The rows of a group lie close to one hidden flat surface of 14 dimensions, which passes through zero. Surfaces can cross.
Known rows, each followed by its group:
[-29  55 -35 -13 -14 -46  49  -7 -43   2  11  -1   2   4  -1  33  29  23
  19 -21  41  -6] | K647
[-35 -34 -12  -7  -8 -24 -20  26   2   3  10   9 -54 -29 -44  20  58  47
  -6  18  15   4] | K489
[-16  41 -47 -34   6 -32  15  17  11  -3  13  44 -32  35  50  -9  47  55
 -39 -44 -60  15] | K489
[-19  36 -69  56  34  15  20  -3  10  -8  -4 -33  36  -4  15 -41   0 -21
  18 -13 -50  -5] | K535
[ 21   2 -24 -27 -13  15  -4  -9   9   8 -26 -12   1  36 -52  41 -10   9
  32  -2  -2 -22] | K57
[-23 -35  17   2 -20   3 -75 -24   9   5 -10  72   3  45  36  16  -4  -5
 -13 -14  23 -22] | K535
[ 24   0 -12 -40  32   6 -36  18   8   9 -34  34   4  29 -56  54  11  16
  10 -33 -32   4] | K526
[  1  -9 -30 -16   2   2 -10  -3  31 -52 -27 -27   7  26  43 -41 -46  30
 -20  -3 -24  16] | K535
[  0  79  -8 -22  34  19 -13 -24 -32   4  23  34 -12  43  24  30  15  -7
  -2 -40 -12   5] | K526
[-33 -21 -22 -21 -29 -43 -20 -62 -29 -32 -11 -39  11 -13 -46  51  11  26
 -28 -11  34 -26] | K647
[-84   6  21 -19  30 -18 -30 -18 -34  19   7   7 -59  27 -33  -1   4   6
 -19 -29  23  -5] | K526
[-10  19 -22 -31  11  -8  31 -39 -33   3 -33  -6   7  23  25  19  48  33
  68  27   0  25] | K57
[ 22  34 -13  11  -3  -2  -4 -36  -3 -21   8  17   3  31  44   6  34  24
  12  12 -24   0] | K647
[ 14  -1 -20  -5  31 -23  69  28  -2 -27  67  -7 -16 -34  41   5  34 -11
  20  24  10  22] | K489
[  6  24 -60  14  -3  26   6  51   6 -12  -4  -4  24 -48 -15   7 -14 -19
 -28 -18 -19  15] | K647
[ 19  67 -38  28  -2  20   9 -35 -24 -19  34  20 -32  14  10  30  40   8
  31  23 -24 -14] | K57
[-59   9 -14  43 -27  10   0 -14 -29 -32 -15   7 -32   8 -19  -5   7   3
 -32  36 -56  -2] | K647
[-37 -31  42 -43  15 -59  -5  22   3 -21 -20  27 -46  30   8 -26  -1  58
 -34 -24  -5  31] | K526
[-30 -16  26 -28  64  29 -43   0  -9  18  25  -8 -52 -19 -34   9   5 -34
 -29 -11 -18  21] | K526
[ -32   17   28    1   -6   -1  -61  -25    5    7   16    4  -10    4
    9   13   -4  -42  -51 -102    7   41] | K535
[-34  25 -29  11 -23 -48  48   6 -26 -37  11  -7 -49   7 -30   4   2  47
  13  13  11 -15] | K57
[-11  43 -17  43  15 -12  54  26 -33  20  23 -11  21 -37   2 -25 -14 -20
  35   5  44 -14] | K526
[-34  55 -51  56 -16   3 -30 -21 -11 -12   6 -32  15 -17 -20  -1 -12 -14
  -8 -44  28  -7] | K647
[-18  -5 -37  66 -17  10 -45   5  40  17 -56 -12  41  34 -44 -28 -44 -14
  35 -43 -10 -28] | K489
[-14  -2 -45 -25  95 -15 -17  -2 -12   3 -53  -4  57  28 -14  -8 -19  26
  43 -16 -18 -17] | K647
[ 41  39  28  -8   1 -10  30  11  -6  37  50  40  15  -2  47  -9  -9 -18
 -24 -19  16 -35] | K489
[  9  34  23   5  -8  29  -4 -18  -2  65 -19  -5  29  29  -4   9   0 -37
  64 -31  37  12] | K535
[ 22 -82 -47   6 -57  -5 -22  -3  76 -10 -22  15  27  36  30   7  17  15
  20  12 -20 -31] | K535
[ 22 -35  19 -41  39  14  -2  17  -4  -3  27 -38 -18 -57 -26  -6 -27   4
 -13  41  50 -11] | K57
[ 41  -3  20  -1 -15 -28  19  40  36 -38  14  -2 -37   0  11 -36 -33  34
 -11  -8   4  10] | K57
[-56 -24 -12  28 -22  -5 -27 -60 -29 -13 -11  14  28  -6  47   5  21 -10
 -17  27   1 -15] | K535
[  9  36 -35  50   9  -2 -11  18  -9 -61  16   2 -18  -4 -65  62   6 -14
  19 -25 -10  24] | K489
[ -2 -39   8 -79 -57   5  45 -22   2  30 -55 -41  30  30  -4  37  -5 -14
  34   4  14  25] | K647
[ 57  47 -33  13  -9  33  42  22  21 -17   4 -10 -18  39 -10 -10 -27  14
  31  35 -32 -24] | K535
[  0  -4 -41   4   6 -36  22  20  22 -15 -10   6  26  21   7  25  27   4
  38 -50 -13  28] | K489
[ 14  40  27  40  44  28 -59  22 -12  20  32  49 -19 -23 -13   9  19 -23
  -5 -27   8  17] | K489
[ -6  36 -40  63  13  44 -65 -24   1 -10  15   2 -26 -22  10 -11  66  28
  22  39  -1  14] | K647
[ 36  27  32  12   2  31   7  11  -8  17  22  19 -38  19 -26   0 -21 -10
  28  43   0 -29] | K57
[ 38  30 -20  39 -34  -3   7   4  16  15 -17  44  47  59 -29  36 -27 -25
  27 -41 -28 -53] | K647
[ 12  -5  25 -14  10 -25  35  -1  -8  -5 -11  -2 -20  25  -4 -16 -26  24
  51  14   5  -2] | K57
[ 21  28  12  37 -68 -31  64  37  11 -18  25  23 -23   7   4  -8 -12  11
  -4   1   2  -4] | K526
[  9 -28 -22  15 -63  -4  -1   2  57  -4   4   4 -10  26  18   9  34   1
  -4 -18 -31   5] | K57
[-59  16 -30  65 -54  -8 -21   4  25  10  10  53 -46  59  34 -15  49  12
  23 -23 -10   2] | K535
[-15  47 -60  -8  43 -30 -12  15  -2 -16   0  -1 -37  12 -37  16  17  42
  34 -60   3  20] | K57
[-20 -30 -31  20   8  -1 -19   0  25  -2 -21 -41  20 -10   3 -47 -20  15
  16   9  30 -17] | K526
[-29  15 -36 -36  57  18 -29 -13  -1 -30 -26 -57   0   7  -2  -9 -22  -4
  -6 -53 -14  61] | K489
[-38 -11  -4  21 -15 -43 -20 -53 -10  13  26   3 -32   1 -36  48  41 -18
  36 -62  10  -5] | K57
[-18  -9 -58  17   2   7 -11  25  27  24  22  12 -36  10 -53  48  68  -1
  43 -17 -10 -11] | K489
[ 21   5   2  55  28 -22 -11  53  20 -74  -4   8   0   5 -32 -26 -73   2
 -21 -32 -37  10] | K489
[ 25  38  20  43   3  40 -74 -24 -18 -10  14  12  13 -33 -22  26 -13 -33
 -30 -15  13   2] | K489
[-47 -43  36  31 -18 -19 -23   8   5  -2 -39  12 -28   7 -29 -26   9  18
  -6   5 -34  25] | K535
[-64 -40  -8   7  -6 -38   6 -10  14  14 -37   2   1  49  16 -34  11  20
  24 -15 -10  -2] | K526
[  0 -27 -43   0 -20   1  -4  24  32 -28  -9 -20  12  -5 -39  12 -39 -15
 -46 -21 -43 -17] | K647
[ 18  -8 -27 -20   7 -16  13  -7  -9   4  29  24  24 -29  22  46  64   1
  -2  13 -12  -8] | K535
[ 19  15  38  61  15  30  30  29 -37 -12 -11  -7  21 -61 -24 -38 -48 -32
   0  61 -15   2] | K526
[ 43  -3  36   7 -22  -6  21  21 -24 -31   2  43  23 -39  10  14 -10  13
 -41  57 -11 -12] | K647
[ 34 -31  37 -36 -20  -6 -15  34  16   1 -51   8  20 -13 -12   2 -17  31
  -1  -6  23  42] | K647
[-54 -20  50 -30  23  12 -31 -15 -22  23  24 -25 -76 -22  -7 -13  19  -6
 -15  17  45  28] | K526
[ 24  18 -34  82  19   4 -42  39  35 -11 -14  12   9   7 -41 -36 -40  13
  34 -25  -7 -31] | K57
[ -3  38  -1 -11  23 -37 -24 -11 -13   1  -1  68  23  53  30  23   9  15
 -15 -58 -15 -17] | K526
[-11  11  16  73 -27  22  29  -9 -38  -5  13 -25  27 -74 -19  -6 -20 -58
 -13  37   0  -4] | K526
[-40  12  -4 -23  35   6 -10 -22 -17   9  27  21 -25  44 -18  33 -17 -54
 -37 -53 -57 -21] | K535
[-13  40   6  31 -58   9  35 -22   6  -7  38 -24 -76  36  -1 -16 -11 -16
  19  -8  -2  -1] | K57
[ 49  21 -15 -66  66  -8  20  24   8  23  56   4   4   0  22  18 -15 -15
  -1 -39  37 -24] | K526
[ -9   9  -3  42  35 -18 -51  -1 -36 -26 -43  51  51   0 -52  20 -26  14
 -28  -8 -41 -36] | K647
[ -4 -19  36  24 -16  33 -44  -8  10  -5   2   1 -39 -46  32 -59  24  37
 -34  72   4  18] | K489
[ 41  13  23 -14 -45  16  25 -21   6  23  47  20   4   0  54 -22 -24 -19
 -60  21 -13 -66] | K489
[ 11  -4 -29 -33 -13  10 -25 -33  15 -23  51  13  -1   2  97  19  17  -9
 -39  -9  24  -4] | K535
[-37  37  54  -8  69  14   7 -21 -86  33 -10  17  20   2 -28   1 -56 -48
  -6  11   7 -26] | K57
[-20  40  44  70 -11  64 -82 -13 -26  29 -17  27 -10 -13 -43   4  -7 -39
  -3  -5   8  20] | K647
[-27 -54  35 -52  29 -15   2 -25 -12  -1  24   2  -5 -16  50   4  15 -20
 -45   3  -9  17] | K535
[ 29 -30  39 -32  17  10 -11  22  36  26 -40  -6  14   4  33 -33   3   7
  35 -18  11  68] | K526
[-38  51 -44   9  39  48 -33   3  12 -15   7 -65 -51  -1  17 -63 -28   7
   7 -17  22  44] | K535
[-35 -16 -57   5  -5  -6  -7  -5  16  13   4  20 -21  19 -13  36  75   6
  15 -10 -45   0] | K489
[-42  -3 -34   7   5 -10 -17 -49   8  12  -2 -38  -8  14 -10   5   8 -24
  38 -63   3  12] | K57

New rows. What belongs after each?
[-29 -10 -24 -25  32  -7  25  15 -25   1  15 -52 -23 -53 -53   7  10   9
   3  23  25  -5] | K535
[-39  30  -2   2  20 -15 -31  30 -19 -18 -45  13  -8 -19   1 -20  13  47
 -11 -29   6  72] | K647
[ 24  -5 -20 -21  38 -36  71  47 -20   6  31  27  21 -28 -12  23   7   4
  14  27  -9 -37] | K526
[ 29  61 -13  27 -64  30 -53 -37  11 -15  14   8 -13  15  -3  41  17  -3
 -24 -36  15   8] | K526
[-25  11 -42 -38  55 -24  68  26 -12   4  28 -31 -19  -7   4 -13  12   1
   4 -11 -19   4] | K535
[ 17  30 -24 -37  91  11  18  55  -1  50  35   9 -18   3 -27 -23 -35  -4
  16  -8  16 -50] | K489
[-31 -24  25 -29  12 -10 -26 -52 -18   9   2 -24 -36  23 -78  46 -35 -36
   3 -51 -11 -19] | K57
[-37 -49  34 -31  50 -34 -15   1  -4   7 -17   9  15  -6   8  22  39 -19
  13 -52  -2  70] | K489
[ -2  42  20 -41  40   6   3 -18 -65  39 -18  34  23 -13  16  21  35  21
  23  34  33   2] | K489
[  8  -6 -23  12 -20  -9  -9  72  44   0 -36   5   2  21 -54 -15 -36  28
  -7 -23   5 -16] | K57
[-26 -16  32  12 -61 -17  11 -49 -18 -21 -51  -1  23  35  26 -21 -20  25
  -2  38   0  -8] | K526
[-19  31  16   6  12 -22  36 -25 -21   3  -2  13 -13  51   6  -6 -30 -12
  33 -22 -30 -10] | K57
[-21 -24   2 -72  13  -2 -41   6  16  22 -40  -7 -27  44 -72  26 -24  16
 -17 -51 -17  -1] | K489
[  7 -40  24 -57  53  -7  18  16  14  28  42 -19 -24   4 -20   0 -28 -33
  -1 -14  14 -30] | K647
[ 47 -15  30  12   7 -10  23 -10   7  32  61  21 -20 -16  11  13  22 -23
  53  17  29 -28] | K57
[  2  69  32   4   4  48   0 -33 -49  -9 -33 -40 -17   9 -62   7 -35 -13
  -7   8 -34  25] | K535
[  6 -24  55 -17  -7  25 -22 -41 -27  31 -52  -6  26   5 -17  12   0   5
  44  50  36   0] | K647
[  6  -4  34   8  24  -2  -2  31  21 -37  22 -23 -40  -8   4 -40 -44 -13
 -23 -26   5  44] | K489
[ 29 -43 -10 -67  15 -30  24  12  24 -54  33 -39 -28 -21   4   7 -26  22
 -52  -9 -16   0] | K57
[ 22  23  39  19  14 -42 -10 -25   8   8  22  64 -27  86  10   0  18  25
  33 -33 -13 -40] | K647
[-17 -38  14  30 -63   7 -11 -12 -12 -23 -62  15  -6  13 -73  29   4  24
   4  67 -41 -24] | K526
[  7  70 -73 -24  -3   7  43  14 -10  17  18 -28  15   1   6  27  22   7
  30 -16  44  -4] | K57
[ 15   4  50 -16  37  14 -24  14 -33  -1 -30   7  -8  -7 -65  29 -20   1
  33  18  36  23] | K489
[ 36  -4 -45  34  11  13  27  16   1 -26   4 -38  67 -70 -14  -3 -34 -28
  -7  27 -10 -19] | K526
[ -1  13  27  18  -9 -32  24  29  10  57  24  22 -20  38 -42   6 -22 -26
  45 -54  47 -36] | K647
[-30  20 -29 -28  48  -2 -43 -14  -9   5 -46   3  21  33 -11  10   7  18
  14 -52 -11  30] | K526
[-49  15 -29  10 -34  14  13 -45 -13   7  30 -12 -32  17   2   3  12 -22
 -43   9 -41 -43] | K489
[ 28  56   1  52 -33  25   8 -23  14 -19  36 -14  15  32  21   2 -47 -72
  -6 -57 -15   0] | K489
[ 50 -51  19 -25  -5  13 -46  23  39 -56 -45   0 -18   4 -32   7 -10  50
 -16  32 -31  35] | K489
[ 48 -47  30   2 -51  14  -7   4  47  23   2   3 -43   2   2  -5  40  30
  64  47  36  16] | K57
[-26 -24 -28  59 -33   9  15  15  19  18  45  -2 -22 -19  -9  -8  30 -27
   0  33  -6 -48] | K57
[ -8  59  -7   4  27  14 -20  -1 -14  38  37  31 -25  37 -24  28   6 -33
  11 -59   3 -19] | K526
[ 13   3 -17  13 -62   9  10  -2  12  13  18 -17   9  11 -71  46 -41 -38
 -17 -14  23 -70] | K57
[ -2 -38 -15  17   6 -32 -27 -26  -9 -32  -2  18  32  -1 -47  42 -20  -8
 -51  -6 -46 -70] | K647
[ -1   6  10  71   4   3 -48  47  27  24 -56  19  28 -20 -23 -33   9  11
  45 -34  12  54] | K526
[ 14 -65  23 -39 -20  -7  25  49  33  16 -26 -10 -38  16 -72   7 -15  17
  28  25  -8  -6] | K526
[  3 -28  16  -3 -28 -45   5  23  26  -4  15 -12  -3  -9   9 -25 -26  18
 -16 -32  49  -7] | K526
[ 50   5  41 -13 -23  11 -16 -12   1   9  12  39   2  -1  42  16  36  19
   9  28  28   6] | K526
[-39  31   8  49  19  32  -3  13  -7  42  -9 -11 -39  14 -25 -43  12 -13
  62  15  10  15] | K535
[-28 -18 -49 -39  20  13  -6 -43  -6   5   2 -32  19   4  -6  24   0 -26
 -32  -6 -37 -36] | K489
[-19 -25 -12  47 -21   5 -36 -33  16  12  64  14 -22 -13  26  -6  37 -18
 -21  19  23 -57] | K526
[ 10 -24  30 -13  25   7  -2  42 -14   6 -11  50 -31  -3 -36  10  19  26
   8  54 -25   1] | K647
[-36 -46 -20  34  37  -4  20  20  14  37 -45 -50  34 -14 -66 -38 -10 -21
  54   6 -24 -18] | K535
[ 36 -16  17   7  -4  30 -63 -33  22 -10 -66  14  58  23  12  18   4  -3
  16 -17 -25  45] | K489
[ -2  51 -20   3  61  15 -66 -19 -34  21  42  25   5 -39  24  20  48   7
  -1 -11  62  -4] | K526
[ -7  -6 -34 -71 -20 -50  52 -51 -23 -32  -3 -46   3  23  15  36  25  53
  16  20  25 -13] | K647
[  5  63  58  -6  16  23  18 -34 -56   0  -6  30  21  -3  44   9   2 -42
 -27 -17 -39  62] | K526
[ 57  34  -3  31 -26  40 -63  14  42 -23 -17  42  -3  55  22 -16 -54  15
   6  -7   4 -16] | K535
[-13 -20  17 -13 -19 -46 -18  66  26 -18 -10  26 -30  -9 -41   8 -17  21
 -54 -78  -6  38] | K647
[ 17   5  -4  -7  26  39 -11  32 -16  42 -14   0  38 -60  -1   3  14 -16
  30  20  47  25] | K647
[-10  39  36   4   0 -19 -15   8 -34 -26  -7  29  -1 -14  -6   6 -29   1
 -59 -37  -7  25] | K647
[  2  15  -8  26  59 -41 -17  18 -16 -14  48  26   5 -27 -18   0 -20   0
 -39 -34  11 -45] | K647
[ 26 -51  16  20  -9  13  20 -25  30   2  31 -13  -6   8  35 -31   0 -19
  15  67 -18 -48] | K647
[-16 -26  -5  40  33 -14 -19  29  -4  11  50  23 -18 -63  -3 -13  31  -6
 -14  21  33 -25] | K535
[ -1 -11  -8  -3   9  33 -59 -32  21 -27  50 -58 -60 -36   6 -11  24   3
 -38   8  21  15] | K647
[ 12 -26  30 -18   0 -28 -11  35  -5  -3 -35  26   0 -28  -6 -13  18  71
  10  35  40  20] | K489
[ 13   9 -15 -30   1  34  14 -31   4  46  29 -41  10   7  13  10  -7 -39
  38   6  57 -28] | K526
[ 11  23  35   8  -1   6 -18  24   6  -1  11 -12 -19 -31  18 -56 -36  16
 -24 -13  51  26] | K489
[ 21  50 -17  -5  10  55 -22 -32  20  19  36   7 -23  40  55  -3  31 -24
  11 -10 -22   7] | K526
[ 28  10  10  43 -45 -10 -32  -5  33 -15 -18   6  15  28  -7 -17 -41   4
 -10 -44   9  -9] | K647
[  9 -43   5 -28 -54 -35  11  -8  30 -13   7 -23  18 -18  30  10   3   5
 -23 -25  37   8] | K535
[  9   4  26 -38  71  18 -53  21   2   2  11  31 -49  15 -29  11  -4   4
 -28 -25 -27  15] | K526
[ -4  16  18 -29   1  57  -1 -12 -23  46  15 -27 -16  -2 -18  20   0 -38
   7  32  36  -4] | K57
[ 22 -14 -20 -22  15  25  21  40  41  22 -33  11 -13  35  -9   3  37   5
  58  -2 -65  50] | K526
[-93  29  25  33  -5 -28  20   1 -69 -14 -36  30  -2 -14  10 -17   1   2
 -36   2 -28  37] | K647
[ 15  52  71 -19  13  11 -24 -23 -62  -4 -16 -10  22 -39  -3  -8 -62   2
 -34   2  70  14] | K489
[-27 -26   0  11  54 -14  15  -6 -30  -2  -5 -29  37 -53 -18 -19  -5 -22
 -19  17 -27  -8] | K535
[-15 -47 -37 -12 -25 -27  -4 -21 -15 -23 -48 -52  23 -30 -77  35 -14  35
  17  29  38 -37] | K57
[ 20 -28  -6   1 -21   1   5 -13  25   5  10 -25 -14  14 -41  13 -29 -17
  26  -8   1 -40] | K57
